There are 3 nested groupings, the coarsest first. Each group lies inside one group of the grouping before and may be the whole of it. The rows also spread widely along 8 directions, which tell nothing about the answers.
In the rows, zero is written as 128.
Some rows, each with its group in each grouping after it:
[ 96  82 165  86 142 149 143 147  86 114 102 130 154 155 128 171 159  90
 129 104 136 145  76 111  90 136 152 140 140 147 111 160 168 115 129 146
 112 170 132 116 128]
keguv k_918 k_271
[159 127 158  68 167 109 107 106 107 143 122 134  96 170  98 138 180 159
 164 138 136  70  91 154 119 177  79 133 119 142 141 103  95 126 128 116
 152 177  97 146 150]
keguv k_122 k_20
[127 105 143  88 129 155 154 116 113 137 122 143 137 161 100 147 144  95
 132 130 120 118  85 152 130 143 120 121 131 134 121 142 109 107 129  86
 165 155 122 113 134]
keguv k_952 k_441
[ 71 108 123 158  94 149 170 121  92 147 132 173  97 137 169 182 126  85
 158  97 140 151 108 134  88 107 127 143 161 143 109 124 135 107 111 129
 139 153 145 130 100]
keguv k_590 k_892
[101 120 132 106 147 141 160 148 100 129  99 148 159 142 119 138 136  83
 128 107 114 159  86 112 101 138 131 120 133 127 113 125 154 111 130 101
 123 168 138 102 119]
tad k_669 k_573
[133 115 151 105 151 138 125 109 134 138 138 121 145 126 149 153 119 123
 145 111 159  94 110 126 117 134 112 152 138 177 120 149 133 148 120 154
 103 146 156 118 131]
keguv k_122 k_460
[100  85 125  98 137 173 161 114 114 142 140 155 128 131 121 166 141  72
 127 102 106 118  61 142 124 109 133 131 141 159 115 141 112 115 107  87
 148 154 142 112 100]
keguv k_952 k_479
[124 100 188  70 116 131 124 135  56 140 131 128 114 151  83 182 199 106
 146 116 157 121  79 154  53 121 121 135 146 145 120 147 147 103 136 164
 126 160  99 129 139]
tad k_88 k_130
[164 119 153 108  90 142 132  81 126 151 123 109 169 152 102 141 144 123
 133 143 163 103 139 134 126 153 105 132  81 158 135 174 112 139 136 130
 140 119 137 125 123]
tad k_669 k_792
[143 134 152  86 141 117 128 121 101 153 125 135 116 159  83 139 160 116
 163 135 143 104 102 153  95 143  90 126 123 138 132 112 123 113 133 112
 141 166 109 122 139]
tad k_669 k_718
[106 132 139 153 105 133 127 130  89 165 158 179  88 123 116 181 132 121
 159 108 167 132 125 159 106 104 124 143 177 136  99 116 131 113 125 149
 134 147 121 128 140]
keguv k_952 k_301
[116 131 128 163 131 125 108 130 108 146 127 159 129 125 140 159 125 145
 138 106 140 132 118 115 149 154 130 143 137 131 107 109 148 138 112 153
  97 152 133 137 126]
keguv k_918 k_447
[131 122 135 146 110 141 112 103 102 151 140 142 122 119 113 171 146 131
 127 113 128 106 106 143 158 135 131 135 134 141 110 128 118 140 117 133
 118 147 132 139 131]
keguv k_590 k_892
[107 139 113 169 103 118 123 125  87 144 101 155 140 134 139 153 140 140
 126 107 126 169 127 103 136 174 136 125 116 110 109 106 159 137 116 132
  99 155 130 141 118]
tad k_669 k_573
[160 127 172 114  93 143 121 115 126 149 151 108 172 125 110 161 110 131
 134 143 203 104 156 150 128 115 123 158 140 173 117 196 133 142 149 183
 122 107 147 107 167]
keguv k_122 k_20
[ 83 142 105 180 105 135 163 143 101 148 122 183 126 136 145 146  95 114
 144 107 140 179 136 123 135 132 128 135 160 107  96 108 144 107 120 114
 141 149 139 104 127]
keguv k_952 k_301
[102 140 123 147 130 125 144 150  91 137 115 168 126 147 130 145 126 121
 143 106 129 151 107 122 121 142 127 132 164 119 103 109 139 104 130 113
 126 171 124 122 141]
keguv k_122 k_460
[111 126 111 132 114 153 170 127 114 147 124 162 128 157 126 140 123 103
 143 123 126 132 108 140 128 127 114 124 147 133 115 129 101  98 126  79
 171 152 130 115 128]
keguv k_122 k_20
[145 150 128 139 124 121 127 114 131 157 129 132 153 129 117 131 107 128
 147 130 155 123 143 132 136 145 100 138 118 138 121 123 139 142 126 132
 119 136 144 111 132]
tad k_669 k_718
[157 167 118 159 119 122 113 117 122 178 161 157 121 109  83 124 111 144
 146 133 135 108 129 159 162 129  86 131 146 120 109  90 110 116 125 111
 138 127 126 114 143]
tad k_88 k_130
[136 121 141 109 128 128 119  99 104 147 131 147 108 151 116 156 156 148
 147 125 144 102 111 144 131 167 102 134 114 136 126 113 116 131 117 127
 142 158 113 137 135]
keguv k_952 k_301
[128 129 109 118 196 116 101  91 124 165 148 176  54 124 136 146 154 155
 167 100 100  72  70 144 147 168  76 130 129 142 125  47  95 143  86  95
 135 184 119 145 104]
keguv k_952 k_301
[128 123 207  11 232  90 139 159 115 124 123 108 122 148 130 119 145  94
 202 124 177  96  67 131  12 131  66 164 152 159 145 106 167 117 138 179
 105 181 133  80 148]
tad k_88 k_130
[161 133 142 119 116 135 122  98 128 152 127 121 160 136 102 135 132 128
 138 135 144 107 129 133 138 151 106 129  98 146 127 148 120 138 132 122
 127 131 139 118 128]
tad k_669 k_792
[116 129  66 161 133 129 166  55 176 132  82 132 175 157 219  92  71 150
 124 116 101 144 140  72 204 231  94 138  46 125 139 109 122 174  80  81
 133 133 177 119  74]
keguv k_952 k_479
[134 144 137 124 126 130 154 122 140 166 139 147 141 129 125 130  96  97
 171 132 166 120 138 142  97 113  89 140 139 150 123 131 124 118 135 126
 136 127 156  97 124]
tad k_669 k_792

New rows, each followed by its group in each grouping:
[137 151 157 172 107 103  69 137  72 161 150 139 129  84 102 169 144 170
 128 106 170 139 133 133 136 139 135 153 150 124  95 113 177 152 127 207
  65 138 123 136 157]
tad k_88 k_130
[138 150 163 154 127 118  95 144 105 163 158 142 147  80 101 163 108 128
 149 115 184 128 138 138 116 103 132 153 161 152  98 137 166 146 141 190
  77 126 149 105 154]
tad k_669 k_792
[109 177 113 164 143  97 147 161 109 145 111 180 118 157 128 109  97 144
 166 131 143 155 138 127 137 156  96 137 166  91 108  76 132 100 137 105
 143 165 124 108 164]
keguv k_122 k_20
[141 178 111 201 108 112  81 133  84 178 158 191  85 111  87 160 132 179
 139 115 134 119 135 159 181 140 122 133 185 108  88  75 112 114 131 123
 118 158 103 153 167]
keguv k_122 k_460
[144 159 115 205  86 150 117 125 129 174 160 155 175  74  93 146  75 119
 116 118 151 143 156 136 184 100 140 133 150 134  89 143 135 142 132 131
 102 101 165 102 143]
tad k_669 k_792
[128 132 134 135 102 125 127 111  97 153 129 160 118 155 104 150 144 142
 140 132 147 124 123 146 145 156 118 137 124 122 122 120 121 120 128 122
 143 145 111 132 142]
keguv k_952 k_479
[125 110 123 138  66 141 152  90  98 133  95 129 151 180 142 152 151 143
 118 130 140 140 141 119 142 181 127 127  90 132 127 161 114 126 121 116
 155 143 126 146 122]
keguv k_122 k_20
[ 92 119 148 151 104 106 127 117  93 137 114 145 133 134 184 169 121 145
 152  99 191 157 147 104  98 163 134 173 124 138 120 137 186 158 117 209
  87 142 147 130 125]
keguv k_952 k_479
[128 138 139 137  94 123 117 114  83 163 131 156 109 137 106 169 155 130
 150 121 157 126 127 145 103 139 117 135 132 136 118 118 134 122 128 145
 123 150 116 146 128]
tad k_669 k_573
[130 135 119 152  93 135 128 112  96 172 136 170 110 134  94 157 149 120
 144 119 129 127 118 147 127 129 114 119 131 128 113 117 108 111 128 102
 147 143 120 140 117]
tad k_669 k_792
[124 128 147 109 152 149 155 150 121 142 139 132 166 109 108 131 105  81
 137 116 137 139  92 135 107  98 114 135 159 144 106 138 147 114 134 126
 118 136 154  75 132]
tad k_88 k_130
[106 134 142 133 142 117 136 137 111 143 134 156 118 131 159 153 112 122
 163 103 162 129 121 123  96 129 115 154 168 147 111 121 146 122 126 155
 108 159 142 119 136]
keguv k_122 k_460
[143 141 125 130 129  97 110  78 125 164 136 148  80 154 161 146 141 177
 176 122 158  78 137 139 120 177  72 148 120 153 137  93 101 139 107 141
 134 158 125 162 119]
keguv k_122 k_460
[132 134 141 124 104 121 120 104 102 160 130 141 118 141 122 161 150 131
 151 125 158 115 129 138 105 150 108 136 119 146 126 120 133 129 126 143
 126 147 125 140 127]
tad k_669 k_573
[113 120 110 194  60 169 145  99 125 149 140 143 183 106 148 163  81 119
  99 112 154 160 160 115 184 124 155 138 124 143  93 176 141 150 115 141
 116  99 166 106 123]
keguv k_952 k_301
[113 118 149 102 176 122 120 121 105 131 122 137 112 131 142 152 148 122
 154 106 127 108  79 126 113 148 115 145 135 142 123 105 140 139 113 141
 105 175 136 123 129]
keguv k_590 k_892
[134 115 122 134 135 152 127 100 128 158 150 142 121 115 136 160 125 128
 139 109 132  90 106 144 146 126 115 135 138 168 115 132 103 141 108 120
 134 141 145 132 119]
keguv k_122 k_20
[132 137 119 115 110 147 163 119 114 148 106 147 156 162  93 124 134  98
 131 139 113 138 112 138 133 150 108 109 113 122 123 123 110 103 134  69
 161 149 127 114 126]
tad k_669 k_573
[127 130 128 139 115 137 130 117 107 165 143 148 118 124 104 160 137 107
 146 114 143 120 112 148 116 119 111 127 138 148 114 121 128 123 122 121
 127 147 130 127 121]
tad k_669 k_718
[134 126 139 143 125 116  84 109  85 154 142 156 106 120 106 175 162 167
 131 108 142 113 105 140 156 161 130 146 126 133 113 108 138 152 114 158
 101 156 110 153 140]
keguv k_952 k_479
[128 150 145 149 110 137 139 159 104 137 129 146 173 126  94 143 104 114
 125 127 158 153 134 135 141 118 141 140 175 128  95 154 147 107 154 138
 116 139 136  97 179]
keguv k_122 k_460
[114 130 134 197  93 117  78 124  87 159 139 158 126 102 146 192 133 167
 126  95 164 145 145 113 152 150 154 153 141 135  90 124 170 156 110 201
  67 141 130 156 133]
keguv k_918 k_447
[107 104  96 123 190 157 140 108 126 119 104 145 158 123 143 131 131 114
 102  89  58 132  53  97 186 173 134 110 104 130 107 104 127 153  89  69
 118 176 149 108  97]
keguv k_952 k_301
[164 125 146 115 168 175 120 121 154 129 148 103 209  85  87 127  97  99
  96 127 113  94  86 134 206 114 138 135 137 160 105 164 125 159 130 109
 102 126 170  76 157]
keguv k_590 k_892
[146 128 117 138 169 163 124 133 147 141 142 142 182  97  97 128  95 108
 103 117 100 109  85 129 204 128 134 126 140 143  99 129 122 139 120  94
 110 137 155  95 136]
keguv k_918 k_447
[110 129 126 113 119 143 202 125 144 144 108 140 170 156 154 114  79  67
 167 127 154 153 133 116  79 121  97 135 120 145 130 150 129 106 135  98
 158 129 169  79 103]
tad k_669 k_792
[140 150 112 142 124 121 123 111 110 155 114 154 138 141 105 126 138 141
 133 128 117 132 117 128 155 170 109 120 112 117 121  93 123 128 120  96
 131 155 124 132 128]
tad k_669 k_573
[133 143 106 186  80 142 105 113  82 170 148 181  93 130  84 172 156 158
 124 117 117 117 119 162 179 138 131 117 153 123  99 102  91 114 119  97
 151 148 101 161 142]
keguv k_122 k_20
[108 108 161  95 135  93 109 115  62 128  98 138  88 179 149 174 198 163
 163 109 155 118 102 120  73 188 110 147 115 136 133 114 144 130 121 169
 121 191  98 166 133]
keguv k_122 k_20
[112  99 161 132  36 147 148  92 101 173 163 147  99 147 152 206 130 107
 167 124 218 121 164 169  64  98 124 165 152 173 121 182 129 117 129 191
 150 111 135 137 120]
keguv k_952 k_441
[156 187 119 170 156  98 113 115 161 165 152 152 128 112 136 104  65 158
 171 139 159  95 156 141 179 145  76 157 150 125 118  79 120 144 127 134
 118 132 154 101 159]
keguv k_590 k_892
[133 149 143 153 115 110  98 129  95 152 125 134 146 117 104 152 137 144
 130 114 156 138 134 121 137 149 128 139 124 130 106 122 169 150 131 163
  85 146 128 126 147]
tad k_669 k_718
[118 152 151 119 128 108 143 142  95 141 117 162 117 169 113 133 129 132
 165 136 166 144 131 137 102 151 101 142 149 108 119 109 144 104 144 134
 147 164 110 109 165]
keguv k_952 k_301
[154 163 132 103 173  81  98 103 119 163 122 150  88 153 121 120 153 168
 182 133 139  85 115 137 112 187  62 137 110 127 142  56 118 136 117 123
 127 176 112 145 130]
tad k_669 k_573
[143 123 137 140 108 152 120 106 114 168 165 137 133  96 101 160 131 117
 128 112 142 104 104 156 136 110 113 134 140 155 108 134 122 130 114 133
 121 125 142 118 119]
tad k_88 k_130
[163 101 178  96  97 144  72 115  59 140 131 126 128 152  43 192 217 155
 108 132 138  95  91 154 150 156 152 127 122 140 113 156 129 121 142 149
 121 160  82 164 166]
keguv k_918 k_271
[118 129 129 190 105 146  82 142  68 153 148 171 134  85  74 186 147 144
  91  94 112 154  94 144 193 124 184 127 168 111  70 121 153 135 125 139
  90 152 114 137 157]
keguv k_952 k_441
[110 109 141 117 170 136 119 124 120 131 124 133 150 109 148 156 121 119
 125  96 126 131  85 114 143 147 141 145 132 146 105 131 160 156 109 149
  90 158 153 108 125]
keguv k_952 k_441
[ 90  98 157  55 141 135 178 133  79 122  97 153 102 203 119 152 182  87
 166 124 132 137  74 140  54 150 107 122 132 124 133 125 122  81 132  95
 176 190 100 118 126]
keguv k_952 k_301
[155 155 148 129 118 135 139 150 131 151 138 151 166 149  71 122  99 115
 141 156 158 122 136 156 152 122 110 135 155 120 109 138 119  97 156 116
 147 128 125  90 175]
keguv k_918 k_447
[140 124 169 102 131 121 116 124 104 131 121 118 151 141 126 154 139 138
 141 122 173 115 127 127 114 151 123 153 135 155 119 158 148 135 139 169
 104 153 131 125 157]
keguv k_122 k_460
[120 125 123  84 190 158 185 139 162 142 140 157 145 137 115 107  83  63
 158 128 120 111  77 150 128 103  91 137 159 149 122 118 105 105 126  64
 163 148 158  65 128]
keguv k_952 k_479
[ 96 124 139 180  75 140 137 124  97 145 133 143 144 110 160 181 108 115
 132 102 170 155 147 121 126 116 150 158 151 145  98 154 165 141 123 180
  97 126 156 121 128]
keguv k_590 k_892
[150 158 119 154 137 136 124 135 142 144 127 145 179 125  97 111  84 133
 121 138 131 127 133 128 202 150 118 138 140 118 103 124 133 127 140 107
 123 130 141  93 164]
keguv k_918 k_271
[168 163 163 126 124 115  89 127 116 179 169 141 124 105  78 153 124 138
 165 140 191  88 145 170 117 111  99 154 157 154 118 123 135 135 148 175
 108 126 129 118 168]
tad k_669 k_573
[168 139 156 116  87 135 110 103 105 165 148 127 143 132  78 162 149 132
 136 143 174  97 140 161 125 133 112 136 119 154 124 150 120 131 140 147
 129 125 123 132 151]
tad k_669 k_573
[129 126 126  95 113 146 162 107 108 159 123 161 108 173  92 143 159  92
 155 137 121 111  95 160  99 138  89 110 126 135 132 111  92  86 128  65
 183 161 115 129 114]
tad k_669 k_573
[156 136 151  84 130 139 151 123 122 156 131 138 145 155  67 126 136  94
 155 150 145 103 111 160 108 121  91 122 129 141 131 143 101 102 150  89
 163 141 125  99 144]
tad k_669 k_792
[125 155 137 143 186 115 110 154 140 152 146 162 137 103 131 128  86 129
 159 115 149 116 113 127 146 128 108 154 170 137 106  93 149 135 122 149
  94 151 149  98 148]
keguv k_918 k_447
[144 129 115 119 150 169 150 127 132 144 139 148 155 131  78 127 117 103
 114 131  96 102  82 153 181 119 118 111 151 140 106 131  82 110 130  50
 164 146 133 101 147]
keguv k_122 k_20
